The groups are shells around one centre, one inside the other: the same stretched ball of 5 dimensions in 10 sizes.
In the rows, zero is written as 128.
Some rows, each with its group after it:
[130 131 106 123 152 161 120 149] -> H
[132 160 150 123 134 126 152 143] -> H
[108 143  60  77 178 151 140 157] -> R
[139 124  76 102 179 163 140 141] -> G
[ 84 125  98 104 110 110 114 119] -> X
[154 141 142 134 147 148 148 134] -> U
[150 108  39  76 211 140 154 144] -> X
[ 96 149 107  93 134  97 133 154] -> B
[164 123 177 169 113 145 133 105] -> D
[159 104 172 160 101  95 136  86] -> Q
[159 128 176 167 113 151 132 108] -> D
[131 123 191 166  69 106 129  78] -> R
[152 133  58  90 213 177 148 170] -> B
[169 117 143 152 143 158 138 114] -> Q
[149  97 131 137 118 115 144  71] -> X
[ 93 174 154 116 107 108 133 157] -> Q
[150 149 110 112 178 164 151 159] -> C
[136 114 143 152 116 130 106 130] -> G
[128 201 176 129 134 159 158 171] -> L
[149 114  78 106 182 149 137 144] -> U
[123 127  81  88 164 108 145 142] -> R
[106 134 194 158  53  87 119  89] -> D
[ 96 147 119  97 118  89 141 130] -> B
[127 130 111 113 147 115 127 153] -> C
[106 147 144 119 107  96 132 131] -> G
[103 138  90  86 142 113 148 124] -> Q
[123  94 162 168  74 100  89  98] -> B
[113 158 212 172  64 121 113 126] -> C
[ 95 168 152 120 108 112 126 158] -> R
[148 123 126 139 142 159 129 125] -> H
[144  94 123 152 125 144 102 115] -> X
[109 118 146 146  89 117 102 113] -> H
[135 166 191 158 110 135 126 161] -> X
[138 135 179 171 102 140 102 145] -> L
[140 159 189 145 102 118 161 107] -> L
[125 107 144 155  99 126  98 114] -> C
[136 144 204 176  81 134 119 117] -> G
[118 161 145 138 126 177 121 153] -> L
[133 128  84 108 172 156 126 159] -> U
[159  66 123 151 117 105 118  72] -> Q
[114 122 132 120 107  88 131 109] -> H
[141  76  61  98 161 101 136  96] -> D
[122 170 164 129 119 128 146 145] -> U
[120 166 226 172  60 119 131 112] -> D
[142 161 208 163  92 123 144 122] -> R
[135  77 129 146  99  94 110  77] -> C
[117 144 139 120 120 105 134 138] -> U
[124 153 132 120 143 125 127 174] -> B
[116 101 132 142  94 113 108  92] -> G
[169  95 165 172 107 135 128  76] -> L

New rows. What belongs after each?
[ 96 150 119 102 124 102 131 148] -> R
[172  82 135 161 128 140 123  85] -> L
[159 154 159 140 145 155 155 136] -> D
[161 151 149 136 155 149 151 151] -> Q
[105 130  81  83 145 109 148 118] -> X
[121 130  65  83 178 133 140 154] -> U
[ 88 186 159 113 105 112 139 158] -> B
[153 122 150 148 123 147 141  98] -> D
[120  77  71 101 134  86 123  89] -> Q
[131  89 105 137 125 131 102 109] -> R
[119 151  74  87 179 171 146 157] -> X
[125 157  88  82 180 131 160 165] -> X
[122 149 175 160  95 156 115 127] -> Q
[121 130  78 104 167 166 122 154] -> R
[139  76  82 123 143 120 113 102] -> G
[ 93 151 137 132 107 141 100 157] -> X
[154 112 133 133 132 121 150  92] -> C
[112 176 116 109 157 175 133 183] -> Q
[106 141 182 161  74 117  99 131] -> R
[120 180 187 153 108 151 122 171] -> Q
[139 175 170 142 137 153 137 174] -> X
[144 133 185 169  97 140 122 113] -> H
[112 148 106 115 149 160 117 168] -> C
[140 137 106 119 164 168 136 147] -> H
[166  72  66 121 176 150 125 106] -> L
[ 92 136  80  96 144 140 112 155] -> D
[163 126 144 142 145 135 140 131] -> C
[119 145  67  82 185 145 138 175] -> C
[117 114  57  84 171 120 130 144] -> H
[135 145 167 157 116 146 112 154] -> D
[130 118 130 116 120  78 146 103] -> L
[134 109  82 113 166 133 112 159] -> B
[156 138 114 113 169 147 163 130] -> D
[151  85 159 173  92 121 105  81] -> X
[152  89 151 157 106  96 117  94] -> D
[166  62  81 126 156 118 128  84] -> X
[118 182 205 149  89 117 141 145] -> Q
[131 162 199 155  92 114 139 130] -> C
[112 173 117 104 152 165 146 161] -> D
[110 130 115 107 125  91 132 131] -> R
[124  98  93 125 134 140 108 115] -> R
[108  95  83  98 124  82 129  94] -> X
[116 176 146 118 134 146 145 158] -> U
[182  90 111 134 163 134 149  97] -> L
[173  91 137 152 138 115 128 109] -> L
[129 180 182 147 121 151 131 173] -> Q
[129 102  94 108 141  96 131 116] -> H
[120 160 180 137  97 102 143 127] -> R
[154  82  99 130 143 129 129  88] -> C
[127 104 104 133 131 156 109 113] -> L
[139  94  72 111 165 133 118 132] -> H
[140 111  83 117 171 147 113 159] -> X
[142 127  54  82 203 158 151 153] -> R
[110 117 119 121 115  94 113 131] -> C
[102 144 131 129 114 144 110 144] -> G
[113 112 138 141  98 104 102 119] -> H
[153  86 162 171  93 110 110  82] -> D
[112 172 106  99 162 168 142 173] -> R
[107 182 188 149  96 147 122 160] -> R
[ 86 177 124  95 128 119 137 166] -> X
[127  88  22  77 193 136 125 134] -> Q
[114 153 234 186  40 113 112 102] -> X
[119 115  58  80 172 116 139 138] -> G
[124 100  96 122 136 119 107 130] -> H
